There are 4 ways to turn a row about zero (a turn may also mirror it). The second row of each pair is the first, turned, with some noise. The first 40 pairs use one turn. New pairs use 3 turns, one after the other, and a turn may come again.
Known pairs, each followed by its turns in order:
[-0.56 -1.36 +3.22 +2.42 -0.03 +1.21 +1.16 -3.76 +2.35]
[-1.97 -0.95 -0.16 -0.24 +4.74 -1.32 -3.34 -0.04 -1.30]
seru

[-0.25 +0.03 +0.38 -0.57 +0.42 -0.10 +1.57 -2.45 -1.77]
[-1.21 -0.24 +2.02 +0.16 +1.94 +0.63 +0.50 -0.35 +0.93]
seru

[-1.92 +1.94 +2.11 +0.91 -0.95 -0.47 -1.76 -1.65 -2.61]
[+1.94 +2.79 +1.14 +2.65 +1.09 -1.19 -1.78 -0.63 -0.36]
ror

[-0.30 -1.95 -1.81 -0.71 -1.15 -0.30 -4.55 +0.34 -0.93]
[-1.31 +1.48 -1.03 +2.26 -4.07 -1.62 +0.22 +1.17 -0.55]
ror

[+2.54 -0.36 +2.56 +0.87 -0.73 -1.37 +0.72 +0.67 -0.47]
[-1.74 -0.80 -0.28 +2.38 -1.62 +1.43 +0.02 -0.38 +1.80]
tebaz

[-0.07 +0.81 +1.99 +0.48 +1.50 -0.22 -0.11 +1.39 -1.49]
[-1.82 -1.61 -1.28 +0.06 +1.11 -0.47 -0.22 +1.82 -0.50]
gar

[-0.18 -0.54 -2.62 +0.50 +0.72 +1.78 +0.65 +2.08 -0.02]
[+1.72 -0.01 -0.55 +2.15 -1.40 -1.87 +0.23 +0.81 -1.89]
gar

[-1.12 +1.88 +0.31 -1.24 -0.79 +1.14 -2.72 -0.21 +1.21]
[+1.31 -0.79 +0.41 +1.80 -1.26 -0.02 -1.41 +0.51 -2.68]
ror

[+1.03 -2.27 -1.65 +0.18 +0.18 +1.15 -2.01 +0.62 +1.73]
[-2.84 -1.00 -1.58 +0.32 -2.44 +0.43 -0.15 +1.07 -0.22]
ror

[+1.99 +1.86 -3.34 -1.53 +1.50 -1.67 +0.45 -0.89 -0.70]
[+1.94 +1.10 +1.58 -2.47 -0.51 +0.77 +2.81 -1.55 +1.38]
seru

[+0.79 -0.02 -0.83 -1.43 -1.52 +0.60 +1.94 +0.84 -0.76]
[-1.29 -0.73 -0.33 -1.16 +0.29 +2.68 +0.40 +0.25 -0.73]
tebaz

[-0.68 -0.97 -0.86 +2.75 +1.95 -0.79 +2.08 -0.29 +0.46]
[-0.43 +2.24 -1.12 +2.83 +1.08 -0.86 -0.01 +0.55 +0.78]
gar

[+0.61 -5.07 +0.58 +2.89 +1.93 +2.21 -1.01 +1.02 +0.01]
[-2.73 +1.29 +0.80 -1.37 -1.85 -2.66 -3.97 +2.69 +0.01]
seru

[-0.80 -3.22 +0.19 +1.08 -0.73 -0.70 +2.93 +2.35 +0.96]
[+0.45 +3.20 -0.17 +1.02 +0.59 +0.02 -2.76 +1.51 -2.19]
gar

[-0.58 -3.00 -2.02 -0.63 -1.15 -2.69 +1.87 -0.57 -0.44]
[+2.28 +3.31 +1.57 -0.77 +1.50 -1.32 -1.02 +1.23 +0.52]
gar

[+1.58 +0.21 -0.48 -0.41 -1.63 -0.25 -1.25 +1.01 -0.13]
[-0.01 +0.00 -0.64 +0.24 -1.38 -0.85 +1.49 -0.48 -1.56]
seru

[+1.07 -1.02 +1.63 -0.49 +2.20 +2.09 -0.16 -2.49 +0.48]
[-1.75 -2.00 -0.71 +0.26 -1.64 -2.90 -0.23 +1.39 -0.88]
tebaz

[-3.23 -1.76 -0.37 -1.44 +0.40 +4.36 -1.73 -2.03 +3.29]
[+1.55 +0.23 +0.97 -1.01 -0.13 -3.46 +1.66 +4.59 -3.29]
tebaz

[+0.32 -2.47 +0.22 -1.44 +0.92 -0.65 -1.95 -0.45 +1.00]
[+1.41 +0.17 -1.45 -1.82 +0.53 -0.85 -1.66 -1.37 +0.64]
gar

[-2.20 -0.06 +1.18 -1.09 +2.59 -0.42 +0.08 +0.14 -0.65]
[-0.03 +0.71 -1.26 +1.24 +0.29 -1.77 +0.41 -1.69 -2.33]
tebaz

[-0.78 -0.54 -0.29 -1.40 +2.17 -0.82 -0.78 +0.24 -2.57]
[-0.69 +1.24 -1.04 +0.10 +0.10 -0.69 -1.80 -2.16 -1.93]
tebaz

[-0.30 +0.26 -0.45 -0.89 +0.31 +2.45 +0.56 +2.50 -1.73]
[+0.55 -0.82 +0.98 -0.79 -1.86 -0.70 -0.35 -2.96 +0.62]
ror

[+1.64 +1.48 +3.00 -0.12 -0.68 -2.69 -0.97 +0.08 +0.99]
[+1.62 -0.51 -2.47 +1.20 +2.66 -1.53 -0.54 +0.43 -0.88]
ror

[+2.46 +0.66 -1.44 +2.81 -3.16 +2.13 +1.32 +2.33 +0.40]
[+1.92 +0.65 -0.26 +2.21 -0.48 -4.94 +1.26 +1.32 -1.38]
seru

[+0.90 +0.00 -0.37 -0.50 -0.11 -1.30 +2.76 -0.47 +0.21]
[+1.37 +1.34 +1.77 +0.01 +1.68 +0.62 +0.56 +0.05 -1.02]
seru

[-2.03 +0.01 +0.33 +0.17 -2.97 -1.63 +1.75 +0.69 +0.67]
[-1.26 +2.36 +3.01 -0.11 +1.06 +0.59 -0.96 -0.09 -1.68]
gar

[+1.12 -0.25 -0.47 -0.17 +1.39 -1.11 +0.23 -1.78 +0.85]
[+0.75 -2.02 -0.80 +0.04 -0.24 -0.79 -1.33 +0.12 +0.35]
tebaz

[+1.51 -0.63 +0.22 +1.57 -4.55 +1.50 +0.89 -1.72 +0.64]
[+1.36 -0.43 +0.01 -1.18 -0.68 -0.04 -3.53 +3.46 +2.39]
ror

[-1.61 +0.71 +1.62 +0.76 +2.41 +0.91 -1.03 +0.43 -1.34]
[-0.66 -2.13 -0.31 -0.48 -0.06 +0.69 -1.16 +1.56 +2.35]
seru

[+0.34 +0.75 -0.73 -2.13 +2.12 +0.84 -2.92 +0.19 +0.88]
[+0.84 -1.88 -2.16 -1.60 -0.94 -1.41 +1.23 -2.06 -0.23]
gar

[-2.32 +0.37 +0.01 +0.50 -2.38 +0.49 -2.09 +0.30 +0.99]
[+0.61 -0.91 +1.00 +3.23 -1.40 -0.25 -1.18 +1.32 -0.05]
ror

[+3.20 +0.94 -0.10 +1.41 -1.86 -2.15 +1.08 -2.73 -2.47]
[+0.54 +3.20 -0.18 -2.53 +2.10 -2.65 -1.29 +2.22 +0.89]
ror

[-0.18 +0.18 -1.65 +0.18 -0.69 +2.05 +2.87 -1.94 -2.36]
[-0.40 +0.53 +3.10 +1.81 +1.52 -1.85 +1.36 -0.96 +2.37]
seru

[+0.13 +1.33 +0.28 +3.27 -1.16 +3.22 +1.15 +0.82 +2.88]
[+0.09 +0.09 +0.08 -1.28 +0.58 -0.68 +3.90 +2.48 +3.12]
tebaz

[+1.11 +1.25 +3.19 -1.09 +0.69 +2.55 -1.94 +0.09 -0.58]
[-0.73 -3.81 -1.66 -0.83 -0.45 +2.02 -0.53 -0.35 +0.04]
gar

[-0.62 -0.20 +2.59 +0.55 -0.79 +0.24 -0.15 +0.62 -1.67]
[+1.62 +0.81 -0.44 +1.34 +0.47 -0.33 -1.34 -1.96 +1.29]
ror

[-0.37 +0.33 +1.15 -0.37 +1.13 -0.81 +0.87 -2.15 +0.44]
[+0.67 -1.94 +0.11 +0.70 -0.65 -1.44 +0.05 -0.82 -0.89]
tebaz

[+1.06 +0.11 +2.31 +0.71 -1.87 -0.20 +3.26 +1.97 +1.33]
[-0.76 -1.28 -0.52 +1.74 -0.47 +2.95 +3.44 +0.18 +1.32]
tebaz

[-1.45 +1.23 +0.45 +0.56 -0.37 -0.96 -2.18 -2.17 -3.65]
[-3.50 -1.14 -0.82 -0.12 +0.50 +1.07 +2.82 +0.08 +2.08]
seru

[+1.34 -1.56 -2.32 +0.49 -0.11 -1.59 -0.99 +0.00 -0.57]
[+1.63 +1.02 +0.11 -0.81 -1.41 -2.30 -0.42 +0.99 +1.50]
gar

New pairs, each followed by its turns in order:
[+1.23 -1.06 +0.12 +0.11 +0.90 +0.64 +0.65 -1.62 -0.09]
[+1.07 +1.20 -0.73 +1.04 +0.47 -0.66 +0.39 +0.77 -1.50]
tebaz ror seru

[-0.39 +1.95 -1.57 -1.79 +1.40 +1.56 +1.88 -0.78 +0.65]
[-1.02 -1.00 -1.44 +2.03 -0.90 -0.28 +0.40 +1.01 +2.76]
seru tebaz ror

[+2.50 +0.42 -1.07 -3.78 +1.55 -1.35 -1.90 +2.14 +4.06]
[+4.19 -4.29 +0.23 -1.03 +2.25 +1.13 +0.56 +3.11 -0.55]
ror ror ror

[+3.83 +1.07 +0.39 -1.65 -0.11 +1.60 -0.50 +1.10 -2.05]
[+1.29 -0.01 +1.60 +1.47 +2.13 +2.90 +2.10 -1.21 +0.05]
ror seru gar

[-1.23 +0.64 -0.08 +1.37 +3.11 -1.25 -3.32 +1.32 -0.80]
[+1.56 -1.73 -0.32 +2.54 -1.31 -2.07 -2.39 +1.56 +1.43]
tebaz tebaz tebaz

[-0.85 -2.36 +1.13 +1.42 -0.77 -0.62 -0.05 +0.58 +0.59]
[+1.82 +1.89 -0.78 +0.85 -0.18 -1.11 -0.24 -0.39 -0.71]
seru seru seru

[-0.06 -2.84 +1.10 -0.18 -1.30 +0.70 +2.59 -0.39 -1.27]
[-0.72 -2.37 -1.28 +0.11 -0.10 +2.07 -2.08 +1.93 +0.39]
tebaz gar gar

[-1.00 +0.94 +2.11 -1.31 -0.61 -2.02 -1.24 +1.91 +0.50]
[+3.01 -0.31 -2.51 +0.15 -0.20 -0.98 +0.73 +0.78 -1.10]
ror gar seru

[-1.16 +1.51 -2.50 +1.72 +0.55 +1.33 +2.91 -2.48 +1.32]
[-0.60 -2.63 -0.58 -2.87 -1.55 +2.06 -3.26 -0.27 +0.68]
gar ror seru

[-1.53 -2.25 +0.96 +0.23 -2.41 +1.11 +1.03 +0.10 -3.17]
[+0.82 +3.28 +0.92 +0.84 -0.13 +2.61 -0.56 +0.34 -2.40]
gar seru tebaz

[+1.43 +2.06 +0.84 +1.15 +0.07 +1.41 -4.99 -0.17 +2.85]
[+1.89 +1.38 -2.76 -0.06 +2.24 +1.22 -3.32 +0.19 -3.52]
gar gar ror

[+0.80 +1.12 -1.14 -0.10 +1.60 -1.64 -2.68 -0.05 -1.47]
[+0.24 -2.72 +0.59 -0.32 -0.44 -1.65 +1.89 -0.30 +1.89]
gar seru seru

[+2.84 +1.06 -0.25 -0.30 +0.14 -0.22 +1.53 -1.67 +0.97]
[-1.31 +0.33 +0.29 -2.36 +0.97 -0.99 +1.01 +1.13 -1.78]
gar seru seru

[-0.70 +3.88 +1.77 +0.04 +1.88 +1.48 +0.57 -1.24 +0.82]
[+2.73 -0.06 +2.17 +2.01 -0.22 -0.32 +1.55 -1.31 -2.65]
seru ror gar

[-1.24 -0.52 -0.25 -2.06 +0.31 -1.09 +3.08 +1.66 -2.15]
[+1.49 -3.38 -0.03 -1.05 -0.55 -0.96 -1.10 -1.74 -1.72]
gar ror tebaz

[-2.19 -1.25 +2.84 +2.62 +0.40 +0.49 -1.71 -0.89 -2.66]
[-1.51 +1.88 -0.41 +4.04 +0.01 -0.60 -0.41 -3.49 -0.21]
ror ror ror

[-0.35 -0.64 -1.95 -0.94 -2.31 +0.78 +0.19 -0.23 +0.22]
[-0.61 +1.75 +1.11 +0.07 -0.31 -1.79 -1.15 -0.55 +2.02]
ror seru ror

[-1.54 +1.50 +0.49 -2.10 -1.02 +0.64 -0.22 -0.55 -0.01]
[-0.75 +0.63 +0.76 +1.43 +0.08 +2.12 +0.21 +1.60 -0.08]
ror seru seru

[+0.91 -0.32 -0.53 -0.05 -0.93 -1.84 +0.67 -0.40 -1.93]
[-1.58 -0.38 +0.72 -0.38 +0.89 -1.36 -1.27 -1.59 -1.51]
tebaz gar seru

[+1.64 +0.90 -1.07 +1.80 +0.52 +2.90 +1.71 -1.08 -1.70]
[+0.64 +0.27 +0.54 -0.77 +3.80 -1.55 -0.51 -1.17 -2.13]
seru gar tebaz

[-2.52 -1.99 +0.03 -1.24 +1.25 -0.48 -0.36 +1.54 +3.55]
[-0.45 +4.02 +0.21 +1.05 +1.84 +1.34 +0.93 -2.49 -1.09]
seru seru seru

[-1.59 -2.85 +1.09 -1.47 -0.47 +2.40 +0.31 +1.31 -2.10]
[-0.34 -0.18 +2.73 -2.55 +1.68 +0.08 -1.17 -0.52 -3.13]
gar seru gar

[-1.50 -1.88 -1.13 -0.59 +0.59 +0.29 -1.37 -0.10 +1.63]
[+0.69 -0.31 +1.18 +2.13 -0.67 -0.68 +0.63 +2.33 +0.26]
ror ror tebaz

[+2.07 -0.97 +0.36 -0.35 +2.92 -2.85 +0.08 -2.03 +0.27]
[-1.81 -3.30 +0.75 -0.90 +0.30 +0.35 -2.52 +1.40 +1.33]
gar seru tebaz

[-0.20 +0.03 +1.14 -0.20 -0.38 +2.57 +1.04 -0.74 +0.73]
[+1.19 +0.56 +1.08 -0.67 +1.47 -0.54 -1.30 -0.84 -1.69]
tebaz ror seru

[+1.50 +0.29 -0.42 -0.66 -2.62 +1.17 -2.19 -0.52 -0.50]
[+0.63 +1.71 +1.05 +2.53 +0.75 -0.87 +1.84 -0.06 +0.87]
ror seru seru

[-0.57 -1.55 +2.42 +1.26 -0.99 -0.98 +1.88 -1.46 +0.83]
[+0.58 +0.54 -2.74 -0.36 -0.59 -1.96 +0.79 +1.80 -1.26]
ror seru ror

[+0.61 -1.22 +0.02 -0.95 +1.36 +0.49 +0.07 -0.54 -0.78]
[+0.90 +0.02 +0.82 +0.04 -0.97 +0.08 +1.65 -0.33 +0.56]
gar ror ror

[+0.76 -1.85 +1.23 -0.90 +0.10 -0.44 +1.67 +2.46 +1.39]
[+1.49 -1.14 +1.54 +2.60 +1.17 +0.92 -0.70 +0.02 -1.15]
seru tebaz ror

[-3.58 -1.78 -0.92 -0.84 -0.16 -1.42 -0.01 -0.70 +1.39]
[-0.53 +1.44 -1.05 +0.86 +1.56 +2.72 +1.56 +2.59 +0.29]
tebaz gar tebaz

[-3.20 -2.83 -0.06 +0.66 +0.24 -1.13 -1.71 +2.53 +1.18]
[-1.33 -0.62 -1.35 -3.41 +2.89 -2.64 +0.14 -0.22 +0.90]
tebaz ror gar

[+3.19 -1.13 -1.18 +1.75 +0.08 -2.19 -2.88 +1.53 -0.25]
[-1.31 +1.48 +0.24 -1.98 -2.27 -1.71 +2.36 +3.21 -0.61]
tebaz seru ror

[+0.78 -1.02 -0.62 -0.87 +1.27 -0.55 -0.03 -2.46 +0.26]
[+0.05 -0.61 +1.52 +0.15 +0.48 +1.71 -0.53 -0.54 +2.30]
ror tebaz seru

[-3.17 -1.23 +2.21 -0.84 -0.82 -1.31 +1.36 -2.85 +1.52]
[-0.15 -3.09 -0.52 -0.15 +0.13 -1.01 +1.46 +1.99 -3.91]
tebaz ror ror

[-1.04 -0.88 -0.77 +1.21 -0.56 +0.95 +0.24 -2.39 -1.46]
[+0.67 +0.84 +0.62 -1.29 -1.92 -0.20 +1.08 -0.30 -2.32]
ror gar tebaz

[+2.88 +0.78 +1.05 -0.11 -1.12 -1.25 +1.58 -1.37 +0.77]
[+0.82 -0.80 +0.02 -2.04 -1.39 +1.86 +0.08 -1.93 -1.72]
ror ror tebaz

[-1.40 +0.41 -2.43 -0.74 -2.40 -3.66 +2.96 -1.66 -2.20]
[+2.00 -1.06 +2.32 +1.38 -3.93 -1.91 -0.01 -2.10 -3.04]
tebaz seru tebaz

[-1.22 -0.30 +0.36 +1.11 -1.72 -0.49 -0.16 +5.27 -2.67]
[-3.35 -4.08 +0.95 -0.06 -0.32 -0.33 +1.50 -3.59 +0.50]
ror ror ror

[+1.87 -1.15 -0.10 +0.19 -1.51 +1.55 +1.19 +1.74 +1.54]
[+1.25 -0.31 -2.50 +0.62 -1.07 +0.39 -0.92 +0.27 +2.59]
gar gar ror

[+0.31 +1.86 +1.63 +0.33 +1.60 -0.98 -0.51 +0.31 -1.40]
[-1.30 -1.36 -0.23 +0.52 +1.69 -0.22 +2.52 +0.26 +0.05]
ror ror gar

[+0.16 +1.80 +0.47 -1.21 -1.28 +0.46 -2.69 +0.20 +0.70]
[+1.66 -0.51 -0.74 -0.88 -2.91 -0.89 -0.68 +0.21 -0.65]
seru tebaz ror

[+0.82 -0.26 +0.33 +0.75 -1.78 +0.12 -0.75 -0.75 +1.39]
[+1.23 -0.55 -1.44 +0.47 +0.87 -0.10 +0.04 -1.40 +0.98]
gar tebaz ror

